The first 6 rows are patterns. Each new row is the sum of 2 different patterns, raised or lowered, with some noise. Before adding, each is slid sideways (what falls off one end comes back at the other) and multiplied by a number that may be negative. Names go in the order of the patterns.
In the rows, 128 means zero.
Some rows, each with the names of its patterns after it:
[127 159  91 120 131 111 154 136 128 125  92 130  96 119 163 147 109  89
 118  99  96 128  95 112 166 126 108 132 122] -> Kar
[149  92 110 153 103 115 120 126 115 134 141 111 152 121 117 104 122 130
 152 132 126 115 158 126 174 122 157  97 116] -> Voka
[149 142 106 147 125 120 130 128 173 108 132 104 123 142 105 128 139 152
 113 146 179 101 125 159 135 128 136 133 141] -> reto
[133 111 149 125 161 139 101  96 112 105 151 115 107  77 133 140 117 133
 129 129 144 107 134 126 142 137 110 156 131] -> pap
[127 155  92 138 112 135 129 160 140 122 126 143 137 140 158 124 125 174
 101 123 130 169 134 134  94 119 131 134 135] -> Depi
[130 135 119 145  98  95 123 115 127 122 102 121 155  87  83 150 136 109
 123 145 129 120 166 116 127 100 137 152 118] -> daki

New rows. What belongs after each?
[144  89 117 144  96 120 144 103 136 103 115 104 150 137 105 116 108 114
 105 121 114 159 108 125  99 150 118 179 121] -> Voka Depi
[128 149 172 136 164 171  87 120 190  93 120 128 136 163 138  89 130 108
 124 129 127 185  87 159 122  97 104 166 171] -> Kar Depi
[103 166 106 119 130 130 116 146 141  94 105 119  91 162 112 104  68 125
 139 135 135 124 120 160 109 162 125 162 111] -> Voka pap
[185 132 166 145 164 175 148 168 182 162 151 176 198 134 161 184 143 161
 158 169 102 190 154 214 154 115 140 135 131] -> pap daki
[171 134 156 117 142 107  99 166  95 130 138 110 102 110 129 120 123 130
 106 127 120 124  80 138 129 143  99 119 113] -> Voka Depi
[125 124 128  95 137 142  86 112 121 146 119 129  99 115 105  99  98 123
 163 119 121 139  89  94 121 129  95 111 151] -> Kar reto
[121 139 153 133 137 132 117 157 148 148 155 112 138 149 108 154 147 159
 116 134  90 112 132 115 128 163 149  87 145] -> Kar Depi
[187 106 131 146 154 147 117  85 121 124 133 131 107 145 140  97  83 163
 143 141 137 146 135 135 164 136 149 107 141] -> Depi daki
[102 103 105 115 142  71 114  92 110 115 139 116 101 113 128  72 124 148
 133  99  93 102  84 104 103  98 109 156 111] -> Kar Voka
[ 57 117 116  41 117 133  63  96 108 103 100 102 111  84 145  92 104  98
 101 113  93 127 105 116 142 100 169 105 123] -> Voka reto
[ 90 108  66  56  73  91  82  85  97  68  95  93  85  38 106  96 114  65
  87  76 154  99 131  85 116  68  57 139  46] -> Voka Depi
[117 128 121 110 134 124  97 113 124  94 158 112 100  74 119 128 126 120
 124 115 155 110 159 114 150 104  96 156 106] -> Voka pap
[ 84 129 104  73 117 109  99 129  67 100 118  87 102 124 130  84  63 114
  75  78 121 119  57  78  89  94  67  89  85] -> Kar daki
[ 58  87 131 126 107 118  89 108 126 140  77 101  96  89 103  96 119  91
 102  84  85 105  91  76 102 108  95  97 137] -> reto pap
[ 71 105 106  74 121  90  85  74 122  81 133 111  67  67  55  86 116  97
  75  36 112 107  79  86 109  83  86  96 106] -> reto pap
[126  96 114 152 120 134 128 141 145 101 143 121 148 142 125 148 131 117
 114 149 132 140 140  79 110  98 132 153 110] -> Voka pap
[130 126 164 102 152 106  92 139 172 169 156 118 162 148 198 134  86 137
 129 124 132 116 119 150 128 113 128 127  93] -> Kar pap
[210 145 133 170 184 154 158 121 186 136 163 136 146 185 109 162 147 178
 143 189 204 120 154 188 163 161 183 157 159] -> reto Depi
[121 122 121 189 178 117  98 147 145 142 117 120  98 134 130 155 105 123
 128 122 105 124 128 129 160 124 149 106 135] -> pap daki
[ 98  85 116 108 113 128 104 104 164 117 139 122 139 108 133 108  99 117
 127 122 120 116 119  93 130 107 105 158 125] -> Kar Voka
[176 113 130 168 122 130 135 162  93 156 118 155 160 150 169 157 114 166
 152 205 165 139 161 135 145 161 134 139 174] -> pap daki
[117 110 108 113  82 127 118  75 121 114 125  97 116 135  82 119 106 114
 112 123 112 113  99 113  96 125  83 101  83] -> Voka reto
[105 132  44  60 117 101  83  95 142  84  90 117  84 102  56 106 121  97
  90 112 118  97  62  79  90  78 102  92  78] -> reto daki
[126  92  81  88 119  69 103 111 111 116  91  70  73  91 101 118  98 110
  72 126  87 134  95 138  80  78 110  81  86] -> Voka Depi
[119 133 125 158 147 110 137 128 152 108 138 136 142 128 134 103 146 160
 137 131 129 134 131 141 122 126 180 124 129] -> Depi daki
[135 108 100  67 124  93 158 104 124  68  88 115  53 108 117  87  84  96
  87  87 108 107  81 114  90  76  91  98  77] -> Voka Depi
[111 175  93 108 134 156 112 109  95  94  89 141 128  95 142  79 118  99
 118  98 141 144  98 116 136 124 129 112 124] -> reto Depi
[111 101 127 116 132 106 128 151 119 124 116 136 131 167 106 123 110 112
 147 147 104 125  71 138  88 148 157 129 147] -> Kar Voka
[184 171 163 145 195 164 166 203 177 124 141 154 178 143 148 130 136 179
 151 184 157 144 176 141 164 168 157 185 176] -> pap daki
[165 123 142 177 105 109 171 152 101 170 148 149 119 140 116 182 149 129
 135 135 181  98 174 110 149 149 114 108 139] -> reto Depi
[128 118 184 153 140 119 139 131 163 150 165 163 171 143  90 140 142 138
 178 170 151 135 183 154  98 144 145 132 168] -> Kar reto
[115 124 112  69 100 101  75 120 107  75 105  73 117  73  85 130 111  86
  71  86  98  98 103  83  90 136 117  88  86] -> Kar daki
[104 127  96  95 101 105  95 122  89 107 103 113  99 111 114 115 130 113
 115  95 107  85 149 122 130 106 138 133 162] -> Voka reto
[102 102  95  77  92 115  89  96  82 100 119  94 119  97 122 102  62 104
  99 125 124 105 123  96 120  87 156  86  87] -> Voka reto
[112 106 121 110 183 146 106 162 144 118 179 121 133 143 134 146 141 149
 124 116 150 133 132 153 133 116 108 138  98] -> Kar Voka
[133 200  91 102 143 142 134 114 157 158 165 161 148 195  93 145 189 137
 139 149 140 160 132 125 117 149 138 125 119] -> reto daki
[164 113 136 152 136 146 112 103 111 134 137  97 144 139 155  79 105 152
 179 140 139 150 135 136 142 160 132 138 141] -> Depi daki
[153 122 151 140 166 104 156 152 138 148 125 116 164 168 176 149 163 150
 128 133 132 202 187 143 160 156 172 138 107] -> Kar daki
[135  92 104 111 143  90 189  88 135  51 101 141  63  92 136  72 112  68
  71  95  95 115  85 101  94 125  43  55 130] -> Voka daki
[138 128 152 125 139  52  80 141 101  96 154 110  95 122 117  61 116 131
  89 133  99  68 113 105 110 142  92  97  89] -> Kar Voka
[179 127 141 141 153 151 169 150 136 154 181 127 215 157 174 104 146 165
 152 149 179 129 149 150 130 171 148 179 136] -> Voka Depi
[109 126 134 124  91 152  72 117  98 115 152 120 123  84 104 140  96 116
 146 132  94 165 131  77 111 181 121 118  88] -> reto Depi
[122 112 142 114 144 151 154 122 118 137 101 139 139 114 118 176 132 146
 147 111 116 146  98 149 137 113 122 145 144] -> Kar pap
[175 161 141 173 111 154 111 142 199 147 130 108 158 105 129 128 111 158
 213 163 153 136 156 167 226 116 134 159 130] -> Kar pap
[173 114 114 144 139 197 139 123 142 103 140 114 120 177 142 126  95 125
 123  87 133 106 135 155 131 101 133 144 161] -> Kar pap
[149 115  83 120 117 127 140 155 142 121 162 137  77 150 133 113 113 133
 107 150 124 124 130 109 102  97 122 146 119] -> Kar daki
[148 100  93 131 171 100 103 122  82 134 121  92 141  83 105  95 108 153
  84 121 108 100  74 120  98  99 150 159 128] -> Kar pap
[111 119 117 120  92 107 119 106 122 115 145  88 105 109 108 111 121 107
 110 122 104  93 126  81 126 113 113 119  97] -> reto Depi
[101 114 105 118  98  87 152  71  95  82 129 123  74  66  89 115  82 109
  66 112  98 133  99 127  77 139 124 145  93] -> pap Depi
[124 142 118  58 104 122 107  98 104  46 142  93 128 122  73 127 110  90
 153 116 143 115  86  83 112 153  95 130 144] -> Kar Voka
[179 114 161 146 134 160 165 100 126 147 136 140 143 123 153 136 159 127
 101 123 152 143 164 102 147 138 104 114 141] -> Kar Depi
[ 98 131  84 101 122 108  73 138  81 103 101 127 104 111 116 102 131 107
 121  87 101 135 113 106 111 125 133 111 126] -> Voka Depi
[141 108 165 194 114 143 164 148 132  99 164 103 178 148 152 157 132 143
 122 153 133  84 188 167 120 148 142 141 162] -> reto daki
[123  83  97 105 137 121 102 116 111  87  68 120 147 135 118 145 142 118
 117  97 115 115 111 114 119  90 146  92 118] -> Kar reto
[201 163 186 143 170 179 193 115 142 194 150 145 131 140 170 113 170 171
 100 140 154 149 183 134 166 147 137 117 170] -> Kar reto
[129 163 134 119  96 115 132 133 116 141 153  96 121 122 133 144 161 117
  93 112 122 149 127 142  89 123 174  99 125] -> pap Depi
[187 150 158 141 144 180 179 153 148 111 135 132 169 169 130 143 162 131
 130 167 186 166 183 157 158 171 174 124 139] -> Kar pap
[ 79  86  75  71 141 110  86  76 101 101 129  79  67  87 111  77  91  89
 104  89  53 110  85 128  79  82 114 111  72] -> reto pap
[148 120 151 163 176 156 180 132 186 136 204 171 173 125 147 166 136 120
 153 129 133 148 145 127 158 187 114 146 161] -> Voka daki
[122 115  75 144 154 102 160 147 141 130 115 147 154 160 144 120 165 142
 124 150 155 142 161 147  91 107 126 122 153] -> pap Depi
[207 160 155 160 172 151 151 158 162 161 172 168 155 174 131 154 155 182
 125 159 112 156 156 196 176 160 168 179 158] -> Voka pap
[145  93 106 120  98 137 124 150 102 144  98 104 107 123 112 138 113 102
 117 154  90 191 123 145  63 109 135 118 117] -> Voka Depi
[165 166 148 187 139 165 161 124 145 157 199 158 160 155 153 145 117 165
 190 183 157 187 201 145 163 152 162 162 153] -> Kar reto
[168 116 131 172 105 134 110 172 132 148 105 103 144 136 137 112 171  89
 162 121 112 104 150 123 139 116 128  93 142] -> pap Depi
[122  81  83 109 120  50 123 139  94  89  99 111  93  93 109  88 135 136
  83 123  96  86 115  98 116 104 133  55  81] -> reto daki
[169 100 115  93 114 115 133 142 107 155  90 116  93 125 127 158 132 112
 107 157 128 163 134 150  96 137 117  94 110] -> Voka Depi
[ 84 135 125 156 143 162 137 156 135 188 139 164 136 124 147 141  96 155
 114 155 135 136  91 130 146 124 164 132 147] -> Voka Depi
[135  84 137 118  82  78 129  61 117  83 104 144  93 134 131  59 123 114
 114 140 114 129 102  87  61 131 150 134 131] -> Kar Voka
[ 50  88  79  77 115  86  67  81 113  77 120  78  91 101  48 131  94 125
  95  62 120  78  78  94 124  75  21 111  78] -> Kar reto
[140 152 156 151 143 117 138 149 144 150 130 138 156 134 127 151 130 155
 141 143 167 160 166 178 119 148 138 162 158] -> Kar Voka
[125  71  92 134 100  99 109  81 129 159  54  88 114  87 112 109 105  77
  79 108  90  86 122 123  82  63  99  65  88] -> Kar daki
[109  72 110  83  91 118  87  75  91  69  87  86  82  68 117  31  67  92
 123  89  78 132 106  67 138  96 103  79 113] -> Voka daki
[103 168 106 109 145  85 109 127 145 116 106 119  83 119 104  84 118  94
 145  74 103  98  70 113  77 114  90 125  60] -> reto pap
[116 128 162 140 176 147 123 159 131  78 116 131 131 123 123  86 149 142
 101 139  91 123 109 132 133 105 168 149  96] -> Kar pap
[165 103 145 157 102 148 128 126 100 154 129  66 181 132  94 109 132 133
 149 127 111 111 183 112 176 137 152 109  75] -> Voka reto
[113 131 166 217 132 165  97 148 177 166 139 149 173 126 154 192 104 152
 167 152 130 143 161 134 162 153 131 146 145] -> reto pap
[118 161 110  96 144 131  99 139 153 102 152 169 122 103 117 141 176 137
 136 137 129 148  96 140 125 142 133 133  89] -> Depi daki
